The rows come from 5 hidden closed curves, with some noise, and rows from the same curve form a group. Each curve winds through 8 dimensions. The rows are also pushed far along 5 directions, which tell nothing about the answers.
Known rows, each followed by its group:
[ -5  -8  -6 -13  -2   1 -23 -22  16   4   2   6  -2  17 -13   0   2   4
 -18] => j959
[ 10  14   3  27  -2 -18  27  -4 -29  -8 -19 -20 -37  -1   9  20 -16  10
  12] => j749
[ -6 -10  -2  -9  11   7   2  18  13  -2  -8   2  10 -11  -6   0   4   1
   7] => j531
[  2   1  -4   2 -17 -11  -2  -5  -6  -2   2  -3   6  -9   8   1   4  -8
   6] => j531
[  9  -9   7  -8 -14 -11  -7 -10   2   9   5   4   6  16   2  -8  -5   6
 -20] => j357
[ -4 -13   8  -3  11   7  -2  -1  11   2 -13   3  -5  -1 -12   0   4   4
  -2] => j577
[  2   4   5  -8   0  15   1  -1  -6  -7  23  -2   6  -1 -16   5   5  -5
  12] => j577
[ 12  13  14  23 -18 -14  10 -23 -30  14   8   3  -3  -8  23   3 -20 -10
 -13] => j531
[-12 -16  -4   9  -1  -1   0  13  16  -2 -13  -8 -14   9 -12   4   4  -8
  14] => j357
[-11  -5 -14   7  -3 -12  -9   4   7 -12 -13 -14 -16   0  -8   6  -2 -10
  15] => j531
[ -6  -6   1 -11  13   7   0  18  17   3  -4   7  -1  15 -10  -7   5  13
   8] => j749
[ 10  19  -4 -30  19  -2  -4  -3  -2  -8  -7   7  11  12   7  -5  14  39
  -8] => j959
[-20 -14  -6  14 -22   4 -17  -7  15  -3   2 -17   0 -23 -14  10   2 -36
  20] => j959
[ -9   2 -11 -14  -2  -4 -15  -9   9 -14   0  -3  -1  -2 -13   4  12  -5
   6] => j749
[  2  -5  -5 -18  12   1 -20  -4  10 -13   1  -2   8  22 -14   0   8  -3
 -11] => j357
[  1 -15  10  12   2  -8  -2   1   8  14 -15   4  -6  14   5  -9 -14  -3
 -20] => j577
[ -2  20 -19  14  17  -2  17  -1 -13 -29 -12 -14 -24   1  -8  22   4  -8
   9] => j577
[ -5 -20   2   2  -8  -3   1   9  11  24   1  10  -4  -5   5  -4 -19  12
  -3] => j357
[ -4 -14  -7 -15   9 -10 -27   2  17  -8 -14  -2 -14  29 -11  -5   3   8
 -11] => j577
[  3 -12   4  -8   0   8 -11  -4   8   4  -3  -1   7  -5  -1   2   7   4
 -14] => j749
[  0  11  -9   7  10   0   7  -1  -5 -18 -11 -17 -12   0  -9  11  -4   7
  12] => j531
[ -2  16   0  -1   8   0  14   2  -9 -15   0  -9 -12  -4 -13  11   0  -2
  19] => j749
[ -6  -2  -2  -5  -7   3  -5  -1   7   4  11   4   3   8 -11   0  -3  -3
  12] => j959
[  6  17  -8 -19   7  -5  -2  -2 -11 -14   9   2  12  -1  -1   4   6   5
   7] => j531
[  4  21 -15   3  -9  -9   0 -20  -5 -11   4 -15 -12  16  -1  11  -4   5
  -6] => j357
[ 13   8   1   0  -2   4  20  -3 -10  -1  10   0  10  -3   3   3  -6   7
 -11] => j577
[  6   0  11   6   5 -12   6   4  -4  -2 -13  -3  -3   8   4  -2  -5  -3
  -3] => j357
[ 13  -4  19   9 -20  -7  21  -5 -21  14   8   4  13 -25  11   0 -16   3
   3] => j959
[ -7  -4  -5  -2 -17  -9  -8 -13   8  -6   1 -10  -9  -7 -10   7   1 -11
   2] => j749
[-10  -9   4  -6   6  12   5  22   5 -15   4 -10   2 -15 -25   8   8 -12
  37] => j577
[  5 -16  11 -12  -6   4  10  16   2  23   9  13   5 -10   4  -3  -9  20
   2] => j749
[  0   9   2  16  -1   4  -4 -13  -7 -11  -1 -15  -4   1  -3   8   4 -16
   2] => j749
[  5 -13  14  -3   3   3  12  20  -1  11  -1  12  25 -16   5  -9  -5   6
  10] => j357
[ 12  16  -2 -19   9  20   3  -7  -5  -7  21   4  25   8  -5   1  10  19
  -5] => j959
[ -7  16 -17 -20   1  16 -14 -18  15 -25  11 -12  15  -4 -22  13  29 -14
   9] => j357
[ -5  -6  -2  14  -9 -19  -3   5  -2  -7 -16 -17 -20  -3   0   7  -8 -17
  10] => j749
[  2  12 -10  15   8 -12   4  -7 -22 -15 -14  -5 -14   1   4  11  -7   6
  13] => j959
[ -3  13   0   7 -10  -2  -4 -16   4   0   9 -13   0   8  -7   4 -11 -19
  -1] => j357
[ 16  32   9 -12  12   8  24  -7 -21 -11  13   0  22  -6   2   4   1  12
   7] => j357
[  7  13   9  -1   1   2   0  -6 -11  -5   8   1   9   9   2  -5  11  -7
   1] => j531
[ -4   2 -18 -22  11  13 -20 -10  19 -16  -3  -1  15   8 -10   5  30   1
 -13] => j531
[  3 -10   6   8  14   7  12  15   4   1 -15  -1   5   5   1  -3   2  12
   3] => j357
[ -6 -15  -6   4   1 -10  -5  14  11   1 -19  -4 -12   8   1  -5  -4   9
   3] => j531
[  2  -7  10  15 -40  -6  -6 -24  -4  15  14 -10  -2 -14   8   3  -8 -14
  -8] => j959
[ -7   7 -14   9   0   0   0  -3   1 -11  -7  -8  -4   7  -7   7   5   5
  23] => j959
[  4  -3   1  -3  -9 -11 -11 -10   1   4   3  -3   4  -4   4  -1 -12  -6
 -17] => j531
[ 11   6   5  -2  14  -3   4   4  -5  -6 -14  -6   3   9   5   2  -3  13
  -7] => j749
[  3   5  10  -9  12  12  27  14  -5  -2   7   7   5  -6 -13   4  -1  11
  20] => j577
[  6  11   3 -10  19   9   9  -6  -4  -8  -3   7  13   4  -9   1   7  12
   1] => j577
[ 11  13  13   5  19   4  18   8 -20   2  -5   7  11   0  11  -8  -6  19
   9] => j531
[  4 -14  20  13 -18  -1  12  -2 -11  27   5  14  13 -30  17  -7 -11   0
   0] => j531
[  6  22 -14   5  29  11  22   8 -11 -23 -14  -5  10  12  -4   5  10  24
  19] => j577
[ -3  -7  -1  13  21   1  10   8   8   3 -30   5  -7  18   0  -5   0  19
   1] => j577
[  2   4   3 -15   8   8  -7  -6   0 -12   0   0   6  -7  -6   4  18  -2
  -1] => j749
[ -1   9   0   3 -11   3   9  -3   0  -6   7 -17  -4  -9  -6  10  -1  -2
   9] => j959
[ -1   8  -4 -20  -6  -6 -13  -9   9  -8  11  -5   7   9 -11   1   5  -6
   1] => j959
[  3  18 -15 -10  18  -6   1  10  -2 -19  -9  -7   7  12   1   3   3   7
   9] => j357
[ -4 -12 -14 -17  10   6 -23  -3  26  -3  -5   3  10  22 -12  -3   7  11
 -16] => j357
[ -9 -15   6 -28   7  11 -24   3  35   1   0   5  24  12 -22 -15  18 -11
  -2] => j531
[ -5  -8   7  13 -27  -2  -4 -11   1   0   3 -17   3 -18  -7   8   3 -28
  13] => j749
[  3  -8   3  12 -14 -19   1   1  -7   0  -2  -9 -11  -4   5   3 -14 -20
  -6] => j577
[ 28  13  25 -21   2   8  21   6 -35   2  29  16  35 -18  14  -7  -1  17
  -4] => j577
[ -7 -10  -5  -3  -2  -7 -11   7  17  -3 -12  -8  -5   5  -3  -1   3  -4
  -1] => j959
[ -3 -22  14 -11  -2   5 -15   7  10  23   6  19   9  -1   2 -17  -4   4
  -8] => j531
[ -6 -15  -5  -6  -8  -2 -19  -9  11   4   7   4  -3  14 -13   1  -6  -3
  -4] => j357
[ 15   4   9 -21  -4  12  -8 -14  -1  14  26  14  28  13   6 -10   0  21
 -25] => j959
[ -1  -7  10  11   2  -9 -11  -5  -2   1 -12  -2  -9  10  -2  -3  -8 -14
  -4] => j577
[ 12   5  16 -16   1   1   9   8 -11   5   9   1   8  -2   0   6  -2   5
   4] => j749
[ 10   0   0  17  17  -7  26  21 -14  -2 -19  -7 -16  -1  11   6 -21  24
  -1] => j357
[  5   3   7  -4   5  -2 -15 -10   0   4   1   4  12  13   3 -11  -3  -4
 -13] => j531
[ 3 -8  4  3 -2 -7 -5 -2 -4  0 -9 -1  5  1  2 -3 -4  8  4] => j577
[-11 -22  -7  13   7  -2   0  16   8   6 -20   6  -9   4  -4  -1  -3   5
  16] => j959
[ 11  20 -15 -16  13   4   8   4 -13 -18   0  -6   4   9  -2  13   9  33
  10] => j749
[ -1  -7   2   1 -19   6  -6 -12  -6   0  24  -5  -2 -15  -9  12  -3 -20
   0] => j357
[  0 -14   6 -15 -10  -1 -12  -3  10  18  13  10   2  -3   0  -4  -8   3
 -19] => j959
[  2  -9  14   4   3  -2   6   0   4   4 -18  -6  -6  -2  -2   4   1   0
  -4] => j749
[ -9  -5   0  13 -23 -14 -16 -12   1  -5   4  -9 -12  -6  -1  -3  -1 -30
   1] => j749
[-10 -20  -8   2  14 -11  -6  20  20  -6 -30  -3 -17  12  -7  -2   3  -4
   0] => j577
[ -1  14   1  19  29  -6  19  19  -4  -8 -37 -13 -22  16  10   1  -2  22
  12] => j959
[  4  -2   8  -4   0   2  -4   3 -11   4   6   7   5  -7   4  -7  -1   4
   3] => j531

New rows. What belongs after each?
[ -4 -20  12   8  -8  -3   4   0  17  18 -13   4  -8  -3   2  -4   0  -5
 -14] => j531
[ 18   9  10  -9   4  -5   0  -6 -11  -1   1  -5  14   7   8   0  -3  10
 -15] => j749
[ -3  -3   7  -2   6   7  -1   2   1   0   0   5   0 -12  -2   3   8 -16
   0] => j531
[  6  -2  -2 -10  13   0  -1  15  -2   1  -8   1   2  11   5   3   0  20
   3] => j749
[ -1  -6   5   2  -6  -6  -6   7  -4  -9   0 -10  -1 -11  -3  -2   0 -19
  10] => j531
[  7  14   2   3  -8  -5  -5  -7 -18 -10  12  -7   6   6   3  -4   2  -8
  10] => j531
[  7  14  13   2 -17   6   9  -8 -23   5  29  -1   3 -18   7   5  -1  -7
   8] => j959
[  8   7   6 -12   5  -3   5  -2 -11  -1   3   1   5  -7   1   6  -7   9
   4] => j749
[ -5 -13   4  -9   8   5 -11  12  10   9  -3  10   2   5  -3 -11  -3   7
   0] => j531
[-11 -11  -7   0   6  11  -4   6  11  -2  -7   4  -5 -11  -4  -2  12   8
   5] => j749
[  8   0  11 -10 -10  -5 -13 -13   3  12  14   2   8   5   6  -5 -10 -12
 -28] => j357
[  4  11   9  16   4  -8  14  -4 -15 -10 -10  -7 -13  -4   6  -2  -1  -1
  -1] => j749
[  6  10  -2  -9  22  -5  10   9  -3 -10 -19   7   7   9   7 -13   8  33
   2] => j749
[ -3  -1  -1 -11  -5   1  -7  -5   4   1   8  -1  -4  -8  -5   6  -2  -1
  -5] => j959
[  3  -8   5 -12  -8  15  -7   7   5   7  17   4  22  -5   0  -4  13   2
   0] => j749
[  0  -4  -1   2 -18   2   9   6  -2   2  13  -4   9 -16   3   5   1 -12
   6] => j531
[-10  -2   1   4   7   8  -2   6   5  -1   4   0 -11  -2 -11   2  -3  -9
   8] => j749
[  1  -5  24  -4  -6  10   5   8  11  18   3   3  17 -12   5 -12   2  -1
   0] => j959
[ 11  17 -12  -4  10  -2  -1 -16 -13 -11  -1   6   9  16   9  -1  12  12
 -14] => j577
[-12  -1  -6   6   9  12  -9   4  12   0  -9   0  -1   9  -3  -2  15   7
  15] => j959
[ 2  3  5  1 -1  6 12  3 -1 -8 -4 -7  8 -7 -6 -1  9  4 16] => j531
[ -3 -11  -6  -1  -7  -4 -11  -4   9   7  -9  -3 -14   7   0   7  -4  12
  -5] => j749
[ -7  10  -6   6  -7  -2  -2 -18   2 -12   0 -12   2 -10 -13  12   1 -21
  13] => j531
[ 11  13   2 -22  -5  -6 -18 -25  -9  -1  19   9  15   5   5  -1   5  -6
 -24] => j531
[ -2   8  -3   2  12  -1  -4  -5  -5 -14 -10  -5 -12  -1  -2  10   9 -13
  -2] => j531
[  7  -1   6   9 -23 -13   4  -2 -14   6   7 -10 -12   0   8   8 -11  -5
   4] => j749
[  4  11   4  15  20  -5  19  15 -13  -7 -16  -2  -8   5   7  -4  -8  14
  12] => j749
[ -7  -8 -11 -17   8   4  -8  12  22  -5  -8  -2   7   0  -7   1  10   2
  -2] => j357
[  4 -12   9  -6  -7   7   3   1  -2  17  10  16   7 -14  12  -9  -1  19
 -11] => j749
[ -1 -14   9   0  13   3  -3  16  11   1 -20  -3   1   1  -3   2   7  -2
   4] => j749
[ -9 -19  -6   5  -1   6  -9   9  17  16  -7   8  -1   5   4  -5   2   5
  -5] => j531
[  5   5   9 -19  16  21  20  15   2  -3   2   5  12  -4 -12   4  19  20
  18] => j749
[-10 -23   5   3   1   5  10  25   8  18  -2  15  -5  -7  -5  -4  -9   7
  19] => j959
[-15  -7  11   6  -6  13  -1  -1  15  -7   5  -7  -1 -20 -19   0  13 -34
  12] => j749
[  7  -3  14  12  -8  -7  10  -1 -12  20  -2   0 -13   3   7   5 -24  11
  -3] => j749
[ -2  -7  -5 -12  21  20  12  21  12  -4 -10   8  15 -11  -3   2  22  16
   4] => j531
[  9  -4  17  14 -16  -5  11   0 -18  13   4   5   5 -19  19  -3  -1 -10
  -3] => j531
[ -6 -13  -2   0  -5   6  -6   1  12  -3  -4  -3  -6  -3  -3  -2  14   0
  -5] => j749
[ -4  10 -14  -7  14   4   2  10  -4 -16   0   1 -10   6  -4   1  10  15
  13] => j749
[ 3  6 -5 -2 14 -3 -3  7 -8 -9 -6 -2 -7 10  1 -2 -6 12  5] => j531
[ -2  -8  -8 -22  14   7 -19   9  16  -3  -4   1   8  18  -9   1  12   8
  -3] => j749
[ -4   6   2   1  -1   5  -9 -18  -1  -3   6   1  -1  -3  -7   1   1  -6
  -1] => j749
[ 10  14   4  -1  16   6   9   2 -13   0   4   7   6  13   9  -4  -3  16
  -6] => j531
[ -2   6   8  -9  -2  19  -5  -7   6  -2  15  -6   7  -6  -9   5  13 -11
  -1] => j959
[  2 -22  13  -4   9  11   4  16  10  15 -14   9   6 -10   5  -4   5  18
  -9] => j749
[  7   3   9  -5  12   4   5   2  -9  -1  -3   7   3  -4   6   0   7   0
 -10] => j531
[ -1  13  -9  -2  11  -3  13  10  -2 -18 -11  -7  -6   6  -6   5  10   8
  21] => j531
[  6   3   4 -12  14  11  10   4   0   1  -7  14  21  -6   5  -5  18  20
   2] => j531
[ 13  -1  24 -22   6   4  12  15  -5  15   9  12  20  -1   2  -5  -2  10
   4] => j749
[ -3 -11   4   1 -16   8  -1   5   7  -4  11 -15   3 -19 -11  11   7 -21
   7] => j749
[ -8  -8  -2  18  -6   2   1   1   5  -4  -6  -7 -15  -6  -1  -1   4  -4
   0] => j749
[  2 -10  10  15  -9 -12  -1   1  -8   0  -8  -8  -5  -2  -1  -1 -10  -9
   8] => j577
[  0  -5  -6  -3  -9   2 -31 -19   5  -3   3  -5   1  14  -1  -6  10  -3
 -14] => j531
[  0 -14  12 -18  -8  12 -21 -14  15  25  12  23  23  10   2 -19  13   9
 -19] => j531
[  2  12  -6   2  29   4  28  20  -5  -3 -20  10   1  10   9   1   7  34
  14] => j531
[  5 -11  13  15  -3 -13   4   8  -9   7 -17  -9 -13  -3  11   4 -10  -7
  -1] => j749
[  3  -3   5  11 -17 -21  -2  -2  -9  -2  -4 -12 -10  -6   6   3 -13 -15
   1] => j749
[  3   3   4  -2 -21   5  -8 -17   0   1  19   0  24  -8   3   1  14 -26
  -7] => j531
[  6  -8   2  -4 -11  -3  -7  -1   4   4   2  -2   6   8   4  -8   0  10
 -11] => j531
[  4  13 -10   4  -7  -9   8   3 -10  -3   3  -5   5   0  10   2  -6   9
  11] => j357
[ 10  11  18 -12 -12 -10  -4 -10  -5  12  10   2   3   0  13  -7  -5   4
 -16] => j959
[-12 -37   8  -1  -7   0 -13   8  34  15 -12   5  -5   7 -13  -7   3  -7
  -7] => j357
[ -8   5  -6  25  12  -4  19  10  -2  -4 -26  -5 -15   2   3   7   1   2
  22] => j531
[-10 -12  14  -8   8  19   1   5  15  12   3  16  11 -14 -10  -9   7   2
   6] => j749
[  1 -10  -3 -11  -1   7 -12   5  12  -3  -1  -5   6   6  -3   1  13   3
  -8] => j749
[ -6  -1  -1  21  12 -16  -4   2   2  -3 -26  -6 -25  17   4  -4 -13   1
  -2] => j749
[-17  -9  -7  15 -11   5   0  -6  14   5  -2  -7 -15  -9 -10  13  -1 -19
   9] => j531
[ 13   7   9  13 -15 -10  11 -10 -15  10   4   1  10  -3  21   0  -8  -4
 -15] => j531
[  1   2   1  10  -8  -5  -5  -5  -9   3   7  -1   0  -5  10   3  -2 -21
  -5] => j531
[-15 -30   5  13  -7   9   9  20  16  20 -15  -1 -15 -19  -7   7  -6   3
  19] => j749
[-11  -3  -5  -2  10  -2 -16  -1  18 -16 -11  -9 -17  13 -14  -2   9 -15
  -9] => j749
[ -1   1  -9  -1  -1   2  -7  -9  -6 -13   0  -6   7  -9  -7   7   6  -3
  12] => j577
[  2 -15   8  -4 -22   9  -9  -2   7  10  18  -4  13 -11  -2   0   4 -14
  -5] => j749
[  9  -2  13  -2   6  -2   2  -4  -9   9 -10   6  -4  -2   8   2  -2  12
 -10] => j749
[ -5   5   5  -7   0  18  -3   2   5  -6  23   1   8  -3 -14  -3  12 -17
  11] => j749
[  6   0  -6 -17  20   7   4  14  -5 -14   1   9  18   4  -7   0  12  11
   7] => j959
[  6   2  13   7  -1   2  18  13 -11  -1  -4  -4   5  -6   5  -1   8   5
  16] => j749
[ -6   1  -4 -15   7   9  -6  -1  14 -10   0   6  20  -3  -9 -10  18   6
   7] => j749
[  8   1  13  -4 -10  -2   4 -13  -4  12  13   4   8 -10   4   2 -12  -6
 -21] => j531
[ -7  -6   2 -11   9  15 -11   4  11   8   7  15   4   5  -6  -5  13  -1
   1] => j531
[ -4 -21   8  -4   8   4  -3  22  12  15  -4  16  -3   1   8 -17   1  10
 -13] => j749
[  3  13   3  10  19   2  19  12 -11  -4  -6  -1  -6   5   4   4  -3   1
   7] => j531
[ -1  -5   6  -6  11  10   1  13  12  -3  -5  -6   0  11 -12   3  11  -2
   5] => j749
[  3   9 -12   1   1 -10   3   0  -5 -19  -3 -10 -10   2   4   0   1   9
  -6] => j749
[  4  -9  13 -13   7   0   1  13   4   8  -7   3  -5   6  -3   4   1   6
   0] => j749
[  9  -3   3 -16   9 -12 -19  -8  14   4 -16   2  -5  41   3 -11   2  17
 -34] => j749
[ -4 -13  14  16 -16   6   4  -4  11  19   1  -5  -3 -15   4   0  -8 -17
 -13] => j357
[  5  10  -3 -12   1   7  19  16   2  -8   6  -5  17  -4   1   2  12   9
  10] => j357
[  3  -3   2  -4 -14  -7  -3   4  -2   0   5  -8   1   0  -2   5   1  -9
   9] => j749
[  9  15  -5  -4  -2  -6  16   4 -11   1   1   2   9  -6  15   0  -3  20
   4] => j357
[-12 -18 -15  15   1  -6  -2   8  11  -2 -22  -1 -15  -3   0   5   1  -5
   3] => j577
[  5  -5  20  -6 -10  -5   2  -9  -1  11   4   5   4 -15   2  -6 -10  -4
 -13] => j749
[-11  -8 -14   5  10  -3 -17   8  11 -10 -13  -3 -19  12  -2  -3   6  -1
  -6] => j749
